All rows are made from the same 14 directions, up to rounding. Whole rows:
In the rows, zero is written as 128.
145	99	100	131	117	137	135	118	101	88	150	170	146	145	83	145	66	147	125	146	141	115	120	140	134	146	133
135	131	164	102	144	123	140	132	132	171	88	105	162	115	124	131	165	152	145	129	104	134	145	84	120	143	109
89	104	119	150	175	154	102	124	128	145	156	117	116	111	128	142	135	107	104	103	95	132	135	143	128	123	142
147	118	135	141	124	114	150	108	106	89	133	134	102	134	84	130	123	177	102	145	131	64	158	142	124	126	113
149	131	101	153	170	126	126	126	146	123	131	128	127	143	146	125	112	127	124	147	144	94	146	115	103	130	85
138	98	141	128	113	124	82	141	128	122	137	133	101	144	130	127	163	132	111	110	174	91	138	134	157	119	138
161	141	117	125	137	130	125	87	134	108	90	138	127	142	120	92	113	136	148	111	130	126	123	149	114	150	106
115	100	130	122	152	142	95	157	131	151	133	103	137	142	125	158	135	119	122	142	135	135	129	115	126	142	150
119	154	132	96	120	118	124	116	131	128	97	105	116	132	133	101	150	123	145	119	112	144	120	117	121	107	133
125	88	125	128	132	118	130	131	111	155	150	129	168	119	118	127	114	145	141	109	97	158	124	142	174	164	164
145	128	150	134	98	146	107	136	149	123	114	124	125	128	138	143	143	108	134	121	180	146	118	128	132	132	127
118	132	136	107	113	144	120	127	152	143	115	133	113	120	152	135	118	117	114	105	160	149	125	118	127	130	126
121	134	133	116	126	126	125	133	119	128	126	120	125	139	118	132	149	126	131	133	131	102	114	136	124	126	124
116	123	129	122	132	162	107	139	123	129	137	158	133	133	116	158	122	113	109	140	124	144	117	130	114	119	146
92	108	115	129	133	164	137	125	139	144	130	102	171	93	126	158	82	81	163	97	136	191	97	104	127	161	117
118	140	102	129	133	139	142	134	130	130	146	150	145	129	140	140	91	109	128	144	121	149	110	127	117	125	127
148	141	130	126	132	127	144	112	147	141	126	113	145	125	137	135	132	145	127	134	126	134	130	132	135	127	113

The start of a row, then its end:
138	151	134	124	126	126	122	84	107	97	98	114	132	121	94	87	166	125	166	111	71	148	116	144 -> 128	99	134
112	144	122	109	142	140	138	94	136	118	116	92	111	116	111	135	112	145	108	138	80	170	150	114 -> 112	90	149
118	117	111	157	141	124	128	141	122	134	150	166	108	136	148	112	95	117	112	115	131	117	120	178 -> 127	171	146
130	118	152	119	124	108	153	139	148	178	134	109	133	116	155	140	133	165	104	121	137	128	149	129 -> 155	157	135
139	106	112	116	129	113	123	123	125	118	107	134	128	134	126	100	91	141	144	115	139	138	147	96 -> 130	148	126
119	106	90	130	172	114	112	148	131	149	140	124	135	147	153	114	99	119	133	132	122	124	136	112 -> 124	149	130
104	118	102	124	119	109	154	115	107	95	134	97	125	118	101	115	87	128	151	125	113	135	127	111 -> 131	125	131
118	139	127	92	118	118	124	138	144	161	129	86	147	137	150	136	151	122	141	130	129	151	104	124 -> 151	118	143
128	147	123	141	119	116	119	151	150	128	117	118	103	135	172	108	131	96	138	129	161	138	126	122 -> 115	127	125
125	113	148	146	141	131	132	136	117	134	120	132	131	111	113	132	131	137	126	129	107	136	152	114 -> 118	144	135
115	119	123	105	154	156	125	102	140	139	119	98	144	118	108	156	116	136	120	122	113	146	135	104 -> 120	120	117
153	113	123	125	117	117	133	118	129	124	134	119	147	141	119	131	123	147	140	125	156	104	118	143 -> 153	150	114
73	136	105	100	145	172	104	130	122	121	110	129	119	136	115	141	95	68	140	117	129	153	81	127 -> 81	138	134
145	144	151	129	97	105	163	114	150	119	110	87	110	108	136	126	135	157	124	131	151	128	160	102 -> 134	112	108
132	111	112	138	189	137	96	103	134	123	89	114	104	128	121	93	96	141	120	121	69	185	181	107 -> 97	135	162
155	114	124	173	132	124	148	108	134	116	153	129	147	101	127	131	122	143	130	121	125	125	153	125 -> 152	121	101
132	142	160	107	79	158	119	102	147	119	102	120	122	108	122	141	145	117	131	97	155	176	111	134 -> 141	112	137
96	110	145	114	110	128	136	146	107	142	132	148	125	112	119	133	123	126	123	106	129	126	122	121 -> 136	148	141
108	102	125	115	108	139	102	157	112	106	137	112	118	149	98	160	113	112	127	149	162	125	113	120 -> 126	131	159
123	130	131	114	119	160	137	88	115	88	118	124	119	124	69	153	104	144	114	134	115	134	124	142 -> 111	116	134
145	141	142	111	131	155	144	100	145	125	102	146	122	127	114	151	110	153	101	131	154	106	139	122 -> 98	137	88
90	135	125	136	148	150	114	151	123	136	144	132	129	111	134	147	143	90	121	139	96	150	128	97 -> 106	88	135
153	126	165	102	103	144	91	139	135	143	114	141	130	150	123	148	176	141	112	134	154	129	118	147 -> 145	125	154
152	131	120	148	125	126	126	109	118	101	147	155	131	122	117	118	134	143	120	138	96	138	147	130 -> 142	84	136
127	139	133	122	136	139	123	120	119	115	112	119	120	145	102	134	136	127	129	140	122	110	112	154 -> 105	138	131
160	143	134	160	135	116	152	118	131	109	120	99	139	125	115	128	134	146	141	163	108	134	148	128 -> 117	124	121
141	134	133	201	115	123	135	148	152	105	142	123	89	110	163	125	112	104	117	140	155	155	156	142 -> 119	129	141
89	124	141	120	130	116	133	164	109	143	140	121	123	115	129	138	159	118	125	134	118	98	136	86 -> 121	106	120
142	126	158	130	120	134	121	104	131	134	107	126	124	113	119	115	154	144	128	99	112	149	137	150 -> 143	138	142
157	138	134	131	109	141	140	130	146	118	112	125	141	138	125	153	100	132	132	157	164	149	121	130 -> 114	149	125
180	115	124	147	157	118	112	156	124	160	137	206	172	147	155	113	133	151	124	153	109	126	151	117 -> 136	144	127
148	137	130	142	107	113	166	125	114	93	136	113	129	134	94	146	109	158	126	176	124	116	137	136 -> 122	124	133
140	110	148	137	117	156	101	143	131	123	118	143	135	128	116	153	131	115	128	130	158	146	129	117 -> 122	139	135
133	128	129	82	109	130	150	111	111	112	91	160	130	130	95	121	75	164	124	136	118	149	142	93 -> 108	139	134
153	123	119	124	124	123	128	113	128	133	132	144	148	149	128	119	123	138	139	113	150	100	98	177 -> 150	167	117
127	119	156	95	95	143	129	139	126	150	128	115	152	142	106	173	140	138	126	133	161	126	88	161 -> 149	164	149
144	122	131	117	124	134	132	111	126	141	156	134	166	124	115	152	150	153	119	131	111	123	121	136 -> 164	104	124
126	150	120	127	151	140	134	101	130	125	122	103	139	130	115	130	142	121	140	131	99	125	110	148 -> 114	119	113
160	140	112	128	152	132	104	103	168	145	122	123	116	151	167	113	129	137	108	118	141	135	133	165 -> 137	131	128
139	133	146	149	121	123	135	139	103	108	140	123	134	136	94	145	163	137	132	163	115	95	122	149 -> 124	119	133
111	99	121	104	145	127	120	138	119	143	131	136	119	138	118	137	101	152	102	129	124	119	147	112 -> 127	145	146
106	98	94	127	167	133	102	139	122	149	146	114	163	131	134	126	115	97	156	113	108	147	111	111 -> 139	139	132
126	134	126	140	133	127	126	106	140	123	142	124	102	113	141	119	141	136	103	111	114	127	150	136 -> 140	92	127
119	122	119	142	136	127	127	137	133	135	159	110	135	117	138	145	133	123	119	140	110	145	139	116 -> 143	98	140
109	106	110	135	129	136	93	133	115	98	128	109	121	131	111	120	126	89	157	112	142	132	115	111 -> 127	118	131
113	146	121	98	109	127	134	148	118	140	156	175	124	142	140	142	119	137	92	156	110	135	117	137 -> 133	96	162
117	144	142	158	139	117	157	158	113	157	152	169	137	112	148	127	145	127	115	143	86	119	132	144 -> 121	135	133
147	136	130	118	125	130	117	114	140	118	111	122	114	140	127	123	131	140	120	133	137	132	138	129 -> 124	117	131
112	134	138	162	134	100	168	146	110	141	148	142	118	103	139	112	121	143	115	137	73	139	153	141 -> 128	138	154
114	116	117	120	127	106	129	171	111	147	151	143	140	143	142	129	123	124	131	146	128	114	119	118 -> 137	139	144
121	113	154	125	83	158	131	145	119	118	153	148	139	115	97	188	122	131	103	147	150	148	120	126 -> 141	115	154
125	113	148	143	159	157	106	129	121	149	142	136	146	114	109	157	159	136	104	137	73	155	145	134 -> 131	111	159
129	111	145	119	123	159	123	129	116	111	117	160	130	119	89	162	111	142	106	143	137	128	150	88 -> 105	118	121
151	132	124	140	128	130	145	107	149	130	132	127	146	119	143	132	130	130	137	109	167	95	123	128 -> 138	135	68
111	140	101	123	120	124	103	124	122	98	117	118	117	133	136	91	134	77	170	105	135	138	100	115 -> 122	101	119
102	135	133	170	126	113	159	156	124	119	132	115	95	111	141	124	105	108	127	139	132	127	140	132 -> 100	154	133
168	119	129	128	132	147	122	126	121	125	123	180	170	137	109	142	112	147	129	153	120	144	134	114 -> 123	133	125
108	150	142	128	100	116	146	161	130	130	133	122	106	123	147	137	133	115	119	151	137	136	127	118 -> 116	113	143
104	133	115	102	131	117	120	115	111	110	121	110	105	139	111	108	141	123	136	114	122	92	116	127 -> 123	109	119
148	146	120	113	124	132	122	100	137	115	119	141	119	143	129	116	130	139	121	124	134	117	121	147 -> 128	113	118
138	136	158	144	120	126	119	117	115	115	101	120	114	124	108	104	164	130	143	116	104	139	128	160 -> 126	139	151
173	138	147	81	122	153	99	111	155	158	116	160	151	157	136	153	166	161	98	132	159	109	118	140 -> 145	114	112
143	128	94	110	113	103	165	89	140	107	169	112	126	126	128	137	100	177	100	134	144	86	149	113 -> 166	78	92
160	103	99	144	130	147	108	103	152	119	128	146	151	126	142	119	74	118	143	102	152	184	128	131 -> 149	151	131
109	128	143	133	122	129	137	121	124	124	131	90	124	104	112	137	147	127	131	123	104	145	137	117 -> 134	106	138
123	167	152	124	146	140	140	124	140	169	150	149	128	124	150	150	190	139	85	135	100	89	118	167 -> 126	99	110
132	116	100	106	118	132	99	142	123	126	144	183	129	159	142	122	103	116	120	122	162	113	104	137 -> 138	132	133
121	150	113	116	168	111	170	114	144	154	122	139	88	142	154	116	79	174	73	141	110	95	157	156 -> 95	162	121
134	134	105	162	160	150	102	136	138	125	146	150	136	135	149	131	131	89	130	137	123	134	119	136 -> 111	113	117
172	134	101	135	137	118	139	115	164	127	105	141	131	143	166	104	70	139	134	130	172	138	145	116 -> 116	162	95
130	135	97	155	103	149	135	115	127	79	173	145	116	134	114	154	79	113	108	154	133	154	107	175 -> 134	102	159
157	128	130	162	114	113	144	143	122	134	155	170	168	119	147	121	149	121	151	125	144	99	116	132 -> 153	133	90
134	145	167	112	114	142	145	108	125	132	82	136	127	114	105	125	136	145	131	117	113	149	128	137 -> 108	152	132
141	156	149	154	123	140	172	95	147	132	137	129	144	86	135	144	153	134	123	113	127	110	132	132 -> 130	107	67
131	117	136	133	126	125	121	122	121	132	127	138	134	117	126	114	144	130	136	104	119	129	131	130 -> 145	130	129
126	107	117	127	139	155	128	111	140	146	156	154	152	107	132	154	96	138	101	112	115	163	137	123 -> 150	121	134
123	150	113	138	119	142	132	125	128	121	157	166	136	118	142	134	126	106	119	134	110	147	112	138 -> 131	87	129
109	111	116	107	114	129	122	123	100	111	124	129	136	136	95	120	108	119	153	112	124	133	99	138 -> 136	147	146
119	126	159	133	104	148	129	145	144	158	130	141	141	99	150	150	137	110	123	109	140	175	122	124 -> 141	138	143
111	108	131	171	150	132	130	141	133	147	173	90	138	108	134	159	149	115	121	126	118	121	130	148 -> 150	131	132
119	151	135	109	140	128	135	131	123	147	123	144	131	130	133	126	152	133	119	136	102	112	124	124 -> 114	112	118
132	116	97	117	116	106	132	155	122	108	128	144	126	151	136	118	78	124	141	148	173	107	130	88 -> 117	140	112
121	140	142	148	153	142	141	123	140	147	152	93	122	124	122	168	147	145	90	157	91	133	136	171 -> 125	121	154
123	100	115	141	142	121	119	131	133	128	144	130	106	127	138	124	103	138	106	116	140	119	155	122 -> 137	136	134
129	128	161	133	139	143	123	130	118	162	111	165	157	105	129	118	163	122	141	101	91	149	123	133 -> 128	149	128
